There are 8 hidden switches. A switch that is on adds its own fixed numbers to the row, and there is some noise. The rows also spread widely along 10 directions, which tell nothing about the answers.
(in the rows, 128 means zero)
Some rows, each with its switches (1 for on, 0 for off) after it:
[117 144 130 115 140 151 110  94 123 122 123 130 149 101 108 145 113 142
  96 134  91 147  99 116 142 110 113 144 145 142 149 112 163 124 101 117] : 0 0 0 1 0 1 0 1
[138 149 112 112 104 135 138 103  98 185 118 122 230 114 157  74  90 147
 103 146  65  85 120 116 151 143 131 130 162 151 129 130 164 121 140  86] : 1 0 0 0 1 0 1 1
[128 153 126 128 147 154 135 108 127 101 120 119 119 119 122 128 146 129
 134 131 125 145  77 119 121 114 100 173 123 135 139 134 138 121 115 118] : 0 0 0 0 0 1 0 0
[ 66 123 144 135 110 148 101 116 112 145 163 123 134 121 108 131  89 134
 103 105 100 146 152 120 154 119 132 117 121 162 112 128 129 122 151 108] : 0 0 1 1 0 1 1 1
[118 146 108 127 145 150 141 119 117 127 123 128 134 107 139 105 136 128
 151 120 124 113  91 119 125 137 105 158 126 168 131 139 131 130 117  98] : 0 0 0 0 0 0 1 1
[112 160 125 142 145 164 147 131 114 155 125 115 199 103 166  73 181 132
 152 121 109 127  50  93  89 155 108 195 106 162  78 160 128 135 137 108] : 0 0 0 0 1 1 0 0
[118 120 148 125  89 122 131 129 109 158 124 139 134 104 119 129  91 121
 121 132 105 113 125 113 168 124 125  97 141 158 132 133 146 133 133 121] : 0 0 0 0 0 0 0 1
[ 85 124 159 147 158 145  90 124  94 124 141 119 117 128 121 139 114 134
 112  94 129 165 113 111 156 121 111 134 110 155 100 113 122 142 144 105] : 1 0 1 0 0 0 1 1
[121 147 114 119 107 134 129 103 127 137 124 133 119 112  92 134  84 147
 112 133 107 114 120 142 155 107 125 138 154 144 180 122 161 112 119 111] : 0 0 1 0 1 0 1 1
[108 160 140 149  87 121 124 122 105 177 106 135 140  97 123 145  67 159
 128 153  99 129 108 148 174  94 143 113 144 150 186 105 155 114 144 100] : 1 0 1 0 0 1 1 1
[ 97 115 152 140  92 126 117 151 112 180 131 118 132 111 111 100  95 137
 103  97 106 106 113 111 151 112 133 123  94 148 111 143 131 138 178 129] : 1 0 0 0 1 1 0 0
[115 122 120 129 142 147 135 103 107 119 135 131 137 119 148 121 122 109
 133 124 108 128 113 102 143 129 104 127 122 171 112 127 125 144 127  87] : 0 0 0 1 0 0 1 0
[ 92 130 138 127 103 144 110 123 126 144 134 123 131 108 105 129  99 141
 101 119  99 133 121 117 141 109 126 126 118 145 136 128 149 124 137 123] : 0 0 0 1 0 1 0 1
[ 99 159 125 164  62 141 153 149 142 142 112 112 133 127 168 103 127 146
 155 155 126 138  63  99  82  99 125 148  62 132 142 143 143 131 172  95] : 0 0 1 0 1 0 1 1
[ 61 162 114 133  92 155 151 115 149 137 155 141 110 107  94 138 115 128
 162 137 127 134 145 159 130 125 128 151 151 174 162 168 137  99 110 125] : 0 1 0 1 0 0 1 1
[111 138 149 136 105 128 133 117 114 148 109 131 138 100 132 132 112 136
 129 144 105 143 100 114 161 109 127 127 123 149 133 130 147 142 131 116] : 0 1 0 1 0 1 0 1
[118 151 151 157  75 121 144 148 109 177 116 125 141 118 146 117 104 145
 155 152 122 117  94 130 142 108 134 122 122 148 144 142 138 126 163 105] : 0 0 1 0 0 0 0 0
[ 69 171 114 164 104 160 143 118 123 145 138 127 161 105 148 123 121 134
 164 135 115 146  99 136 112 121 122 148 116 169 142 139 126 125 145  83] : 0 1 0 1 1 1 0 1
[124 157 131 160 170 129 119 120  70 168 101 126 148 106 138 118 115 154
 159 114 130 124  86 149 172 132 117 151 147 172 135 112 126 146 129  88] : 0 0 0 0 1 0 1 1
[127 159 124 124 106 138 139 133 137 150 101 119 131 111 118 107 122 159
 135 144 120 112  82 131 121 110 122 166 124 134 160 143 166 114 122 127] : 0 0 0 0 0 0 1 1
[116 129 147  95 123 155 120  89 136  94 148 122 142 137  97 134 129 117
  91 137 102 156 130 101 136 133 107 147 155 126 111 146 163 112  97 144] : 0 0 0 0 0 0 0 1
[141 112 112  89  98 137 134  82 138  99 125 131 153 115 138 123  87 115
  68 151  69 125 120  72 145 102 109 108 120 131 144 112 170 139 128  92] : 1 1 1 1 0 0 0 1
[132 134 136 158 102 114 134 132  91 135 105 116  92 129 139 133  79 136
 150 128 135 116 116 143 173  89 118 103 110 142 167 105 117 144 171  82] : 0 0 0 0 0 1 0 1

New rows, each followed by its switches (1 for on, 0 for off):
[ 96 139 175 148 123 135 106 120 101 128 132 123 111 135 100 160 105 135
 130 129 133 169 122 135 166 115 117 124 145 140 127 125 140 128 128 131] : 0 0 0 0 0 0 0 1
[117 149 123 125 155 138 131 106  99 149 119 127 153  96 114 107 121 137
 131 109 110 122 103 136 166 134 116 167 150 163 130 137 133 132 121 111] : 1 1 0 0 1 1 0 1
[ 76 142 116 159 151 157  98 156 113 161 135 122 136  90 131 114 122 158
 135  82 130 117  79 125 109 116 116 154  92 176 131 121 121 141 148  87] : 0 0 1 1 0 0 0 1
[128 182 115 138 126 142 129 103 111 175  96 126 182  96 135 123  99 173
 129 163  84 120  82 154 145 100 132 159 156 145 185 108 167 109 120  93] : 1 0 0 1 0 1 1 0
[153 126 123 112 145 130 115  96 107 108 113 115 124 134 124 120 106 144
 100 128 108 126 107 111 155 101 107 140 128 127 145 108 152 144 126  94] : 0 0 1 1 0 0 0 1
[ 94 118 156 136 117 144 113 111  97 123 155 106 157 161 154 107 117 124
 112 125 106 158 143  91 141 130 117 122 106 145  70 136 124 145 161  94] : 0 0 1 1 0 0 1 1
[162 120 121 122 144 113 151 105  86 130  98 151 103  92 130 132 108 107
 153 128 124 101 105 123 193 131 103 115 155 177 150 123 126 152 103 102] : 0 0 0 0 0 0 0 1
[113 152 110 111 120 144 128 105 119 160 134 137 147  92  95 123  86 142
 119 125  96  99 135 153 161 127 129 141 177 165 169 131 152  98 107 112] : 0 0 0 0 0 1 1 1
[104 149 145 138 117 137 155 106 110 127 122 149 123  98 128 143 137 104
 163 143 122 152 108 124 158 138 112 143 149 173 129 151 125 124 102 129] : 1 0 0 0 0 1 0 1
[ 68 138 161 173  83 133 156 139 103 164 132 168 129  67 152 155 131  95
 189 141 126 158  92 105 154 143 126 103 123 206 110 150 109 137 127 116] : 0 0 1 0 0 1 0 1
[ 58 138 146 147 111 157 120 143 124 149 163 118 130 126 110 114 133 132
 144 105 131 141 136 130 118 135 125 148 120 165  99 168 120 122 140 131] : 0 0 0 1 0 0 0 1
[129 159 101 127 132 148 159  84 101 121 128 136 160 109 154 119 120 111
 161 149 105 121 117 132 152 142 107 142 164 171 146 130 125 120 111  77] : 0 0 0 0 0 1 1 1
[119 145 118 134 117 137 148 117  97 151 137 133 152 114 140 108 113 119
 162 126 119 100 132 141 154 148 117 129 162 174 132 150 119 125 128  95] : 0 0 0 0 0 0 0 1
[127 164 129 154 131 150 139 105 114 114 107 134 149 107 160 158 131 127
 151 164 116 156  51 114 120 107  98 136 130 149 157 104 149 132 116  85] : 0 0 0 0 0 0 0 0
[ 48 143 153 143 135 155 105 129 130 152 142 151 104  65  71 171 114 132
 124  96 124 161 104 138 155 123 123 144 139 181 141 133 140 115 104 149] : 1 1 0 0 0 1 0 1
[125 131 140 133  81 115 157 115 113 121 123 128  88 143 123 126 111 120
 158 150 135 127 141 132 165 109 123 127 130 144 143 157 125 134 139 117] : 0 0 1 1 0 0 0 1
[ 99 157 162 174  74 134 133 109  96  97 138 101 110 184 154 157  88 123
 161 165 139 182 143 144 149  90 117 104 115 114 145 115 113 126 180  83] : 0 0 0 0 0 1 0 1
[110 147 145 171  90 118 148 155 103 175 106 126 112 106 147 127  99 142
 177 137 141 115  88 142 154 102 128 115 109 162 152 133 122 141 168  94] : 0 1 0 0 0 0 0 0
[135 157 134 144 129 142 135  84 100 113 101 145 160  93 158 167 114 119
 139 170  97 166  68 110 153 115 103 118 151 153 160  90 151 132 104  84] : 0 0 0 0 0 1 0 1
[101 141 173 139 101 135 122 114 113 153 109 137 163 107 135 147 124 139
 119 165  92 174  88  96 151 120 128 122 129 147 114 125 171 135 110 133] : 0 0 0 1 0 0 1 1
[115 135 132  93 142 148 102 112 124 158 134 106 165 111  92  92  97 161
  72 102  87 109 126 123 152 124 128 159 144 136 121 129 166 114 130 126] : 0 1 0 0 0 1 1 1
[122 132 141 136 102 132 129 145 106 169 110 117 171 113 161  91 112 141
 122 129 103 107  89 100 133 122 123 128 103 147 113 132 144 142 161 103] : 1 0 0 0 0 0 0 1
[ 79 149 134 143 116 163 135 115 123 120 149 136 155 111 144 136 134 109
 143 134 112 154 105 107 114 139 107 136 130 165 117 142 132 120 121 105] : 1 0 0 0 0 0 0 1
[145 122 103 136 101 121 138 108 112 120 100 130 117 116 146 129  80 130
 119 138 105 105  96 108 150  88 109 101 100 143 174  98 144 156 148  73] : 0 0 0 1 1 0 0 1
[103 132 143 162  90 125 152 162 103 184 113 133 141  97 154  97 125 128
 166 120 128 106  83 109 136 134 126 125  95 175 110 155 120 151 158 110] : 0 0 0 0 1 0 0 1
[144 146 124 125 109 136 135  96 101 123 117 108 179 148 156 103 100 136
 109 151  93 124 112 112 140 117 112 135 134 120 135 119 152 135 149  84] : 1 0 0 0 1 0 0 1
[115 149 146 151 135 127 130 115 101 140  98 156 100  72 106 175 109 128
 152 135 127 149  81 142 180 111 115 125 152 173 172 110 139 133  95 124] : 0 0 0 0 0 1 0 1
[ 75 158 149 122 157 167  92  99 116 130 155 113 170 140  95 130 129 154
  98 119 101 169 134 136 133 135 118 175 159 142 108 138 158 106 105 131] : 1 0 0 1 0 0 1 1
[106 126 146 134 106 121 123 131 109 144 129 127  79 124  94 135  88 140
 133 115 136 122 136 141 177 109 127 121 130 151 147 135 132 127 142 123] : 0 0 1 0 0 0 1 1
[ 69 141 140 133 108 154 109 154 134 143 163  96 106 142  90  92 121 149
 120  84 137 125 141 138 116 117 129 174 102 135 112 168 118 107 169 137] : 1 0 1 0 0 1 0 1
[125 129 134 122 153 146 108 104  95 134 126 116 161 117 138 111 109 136
 106 111  96 130 110 107 156 129 110 135 129 150 109 111 138 138 135  93] : 0 0 0 0 0 1 1 1
[107 177 111 156  98 154 155 115 119 126 141 116 143 134 155 119 122 131
 174 153 127 133 107 148 111 114 118 154 132 146 157 144 117 106 153  78] : 0 0 1 0 0 1 0 0
[ 93 171 165 168  78 114 158 139 108 186 104 135 130 111 121 126 129 158
 186 159 139 149  98 153 163 117 146 154 139 157 142 168 140 132 136 134] : 0 1 1 1 1 0 0 1
[113 144 107 132 138 146 146 114 120 114 132 139  99 103 117 132 130 112
 164 119 139 117 109 139 140 132 101 150 145 174 153 143 120 125 106 108] : 0 0 0 0 0 0 0 1
[127 121 135 127 104 127 125  95 133  94 105 139  76 109 106 181  80 123
  92 150 103 150  97 109 162  63 109 103 104 127 187  88 159 138 127 113] : 1 0 0 1 0 1 0 0
[124 123 145 121 121 139 163 103 112  91 134 125 113 146 149 110 158  89
 159 140 133 150 124  92 143 149 100 146 121 154  80 166 118 142 119 122] : 0 0 0 0 0 0 1 1
[ 65 132 142 121 116 157  92 105 134 136 154 139 140  94  79 159  93 136
  77 113  86 160 129 115 146 111 128 126 141 154 142 118 159 111 115 133] : 1 0 1 1 0 1 0 1
[149 139 154 141 140 112 132 119  78 126 105 109  97 152 122 121 113 142
 157 129 147 130 121 150 184 115 113 140 145 132 137 130 123 143 139 111] : 0 0 0 0 0 0 0 1
[142 172 138 139 112 130 166  84  94 125 105 131 164 137 160 131 135 127
 177 190 114 152 109 135 157 131 115 146 173 146 143 144 143 127 101 101] : 0 0 0 1 0 0 0 1
[ 86 140 145 156 126 147 136 133 114 129 129 123 120 125 148 119 154 123
 166 126 136 157  94 107 123 129 111 155  93 167  93 150 117 146 135 114] : 0 0 0 1 0 0 1 1
[ 82 186 133 163 176 154 118 112 104 134 126 121  93 125  91 147 139 163
 175 116 153 160 105 190 150 108 116 200 149 158 162 137 117 111 110 123] : 1 0 0 1 0 1 1 0
[103 114 112 101 166 157 116 119 124 111 161 115 103 116  91  93 134 114
 112  64 127 103 136 119 135 142  99 168 125 163 100 156 111 126 125 124] : 0 0 0 0 0 1 0 1
[ 77 135 136 156 108 154 100 156 121 168 130 105 171 116 161  97 111 158
 110 109 100 129  85  94  96 112 124 128  67 151 104 117 141 144 177  85] : 0 0 0 1 0 0 1 1
[ 82 136 130 144 107 148 128 126 131 114 142 124 107 130 126 132 117 123
 135 121 127 140 123 121 123 108 111 136 104 151 136 138 126 130 141 110] : 1 0 0 1 0 0 0 1
[ 92 145 111 138 124 165 118 117 128 106 163 113 126 139 121 130 108 128
 128 115 128 130 122 134 110 113 107 142 125 144 145 129 124 108 150  84] : 0 0 1 0 0 0 0 0
[ 68 132 135 146  93 146 121 124 126 135 152 134 121 111 108 150  86 120
 123 113 118 138 130 127 140 116 119 107 124 164 141 129 133 126 147 106] : 0 1 0 0 1 0 0 1
[ 64 138 145 153  76 165 106 127 127 131 164 104 185 151 158 123 100 133
 109 137  97 158 132  99  94 116 122 106  97 137 105 126 140 123 174  87] : 0 0 0 1 0 0 0 1
[126 182 116 170 112 135 162 131  91 155 108 104 155 137 172  80 137 148
 199 142 141 116  90 152 124 125 121 174 118 146 138 152 107 132 166  81] : 0 0 0 0 1 1 0 1
[145 137 115 109 104 122 159 104 111 169 101 126 184 107 152  75 113 139
 124 150  83  95 107 104 157 134 129 140 137 158 124 147 159 145 129 101] : 0 1 0 1 1 0 1 1
[ 91 120 134 169 100 134 162 130 101 121 140 151  81 102 156 151 119  76
 189 121 144 137 112 114 154 123 104  93  99 195 123 136  82 148 153  89] : 0 0 0 0 0 1 0 0
[132 154 136 141  89 124 165 108 109 140  90 139 147 105 163 128 123 126
 157 179 102 140  88 111 152 111 121 132 126 150 151 133 143 138 122 108] : 1 0 0 1 0 1 0 1
[131 133  87 123 150 153 130 114 134 126 113 131 143  87 134 111 125 135
 110 113 100  99  58  98 107 108  99 155  99 158 151 112 149 145 123  86] : 0 0 0 1 1 0 0 0
[113 119 146 114 110 145 125 113 123 127 129 131 169 109 142 123 119 116
  92 137  85 140  99  74 133 129 110 120 119 146 104 128 159 135 125 119] : 1 0 0 0 0 0 0 1
[147 122 143 103 156 127 130 110 111 112 114 109 103 125 105  99 134 135
 112 106 127 130 105 111 167 118 109 171 122 129 110 141 135 142 128 128] : 0 1 1 0 0 1 0 1
[152 133 126 103 137 139 138 105 115 103 120 104 145 148 140  88 135 128
 112 131 111 120 110 101 133 126 101 165 125 122 111 143 146 134 130 113] : 1 0 0 0 0 0 0 1
[ 66 124 167 159  72 140 118 123 128 106 146 143  96 120 123 186  93 107
 120 144 122 188 114  98 140  95 117  86 101 147 140 115 139 129 147 116] : 1 0 1 0 0 0 0 1
[ 89 167 139 138 155 157  99  97 107 107 145 104 110 155  88 146 104 153
 127 116 134 164 144 173 153 108 115 172 157 126 154 120 132 100 127 114] : 1 0 0 0 0 1 1 1
[166 153 110 120  58 120 166 106 119 164  96 122 175 116 149 103  76 142
 118 179  77  84  99 124 146  96 132 117 142 124 182 123 168 119 155  89] : 0 0 0 0 1 1 0 0
[106 159 144 125 166 142 108  95  80 161 131 118 169 124 107 111 116 157
 126 119 102 140 143 159 184 139 128 168 180 157 117 135 137 119 111 120] : 1 0 0 1 0 1 1 1
[ 91 113  96 117 153 151 121 109 123 124 139 143 120  80 124 123 100 116
 108  90 101 109 121 105 147 125 106 123 112 191 135 117 130 145 123  86] : 1 1 0 1 0 0 1 1
[105 140 144 152  63 120 180 112 113 113 118 138  93 134 153 138 121  96
 182 168 130 152 133 120 158 110 119 114 112 156 137 158 112 139 143 115] : 1 0 0 1 0 1 0 1
[148 121 159 116  95 113 131  94  97 127 106 123 143 142 135 131  88 130
  97 164  88 139 134 102 185 105 121 100 141 122 131 116 161 144 133 113] : 1 0 0 1 0 0 0 1
[121 146 141 146 126 142 154 129 116 122 120 125 120 126 149 118 156 118
 169 139 142 140  80 113 122 129 103 158 114 151 112 155 120 137 128 116] : 0 0 0 0 0 0 0 0
[103 131 149 133  94 128 137 129  98 187 133 124 168 122 138  94 102 137
 129 133  95 108 140 122 164 132 137 122 137 167 104 155 136 130 153 115] : 1 0 0 1 0 0 1 0
[ 97 140 115 134 147 158 113 110 124 118 142 131 111 113  98 147 110 134
 124 110 123 131 113 141 133 109 105 145 138 159 157 122 136 122 115 106] : 0 0 0 1 0 0 0 0
[158 136 127 117 138 123 154 126 125 121  83 116  97 107 132  97 144 139
 140 127 134 115  64 109 142 106 107 173  96 134 137 140 141 148 129 121] : 0 1 0 0 0 1 0 1
[114 149 126 122 143 145 135  87 106 152 123 143 182 100 126 122 126 130
 118 143  84 136 104 117 155 140 118 152 163 169 124 133 156 128  96 113] : 1 0 0 1 1 0 1 0
[115 143 105 114 159 166  88  84 102 131 159 117 209 118 121 120  86 145
  73 106  75 122 121 119 134 135 110 135 169 148 135  97 157 114 127  71] : 0 0 1 0 1 0 0 1
[ 73 167 138 149  97 153 116 122 113 145 168 107 139 158 108 123  94 152
 145 130 130 139 162 168 137 123 135 146 157 141 143 150 128  92 155 103] : 0 0 1 0 0 0 1 1
[ 77 116 167 146 107 137 120 134 106 144 143 130 127 111 129 130 118 110
 127 108 116 152 122  97 153 130 119 114 105 164  88 140 118 142 152 127] : 1 0 0 0 0 1 0 1
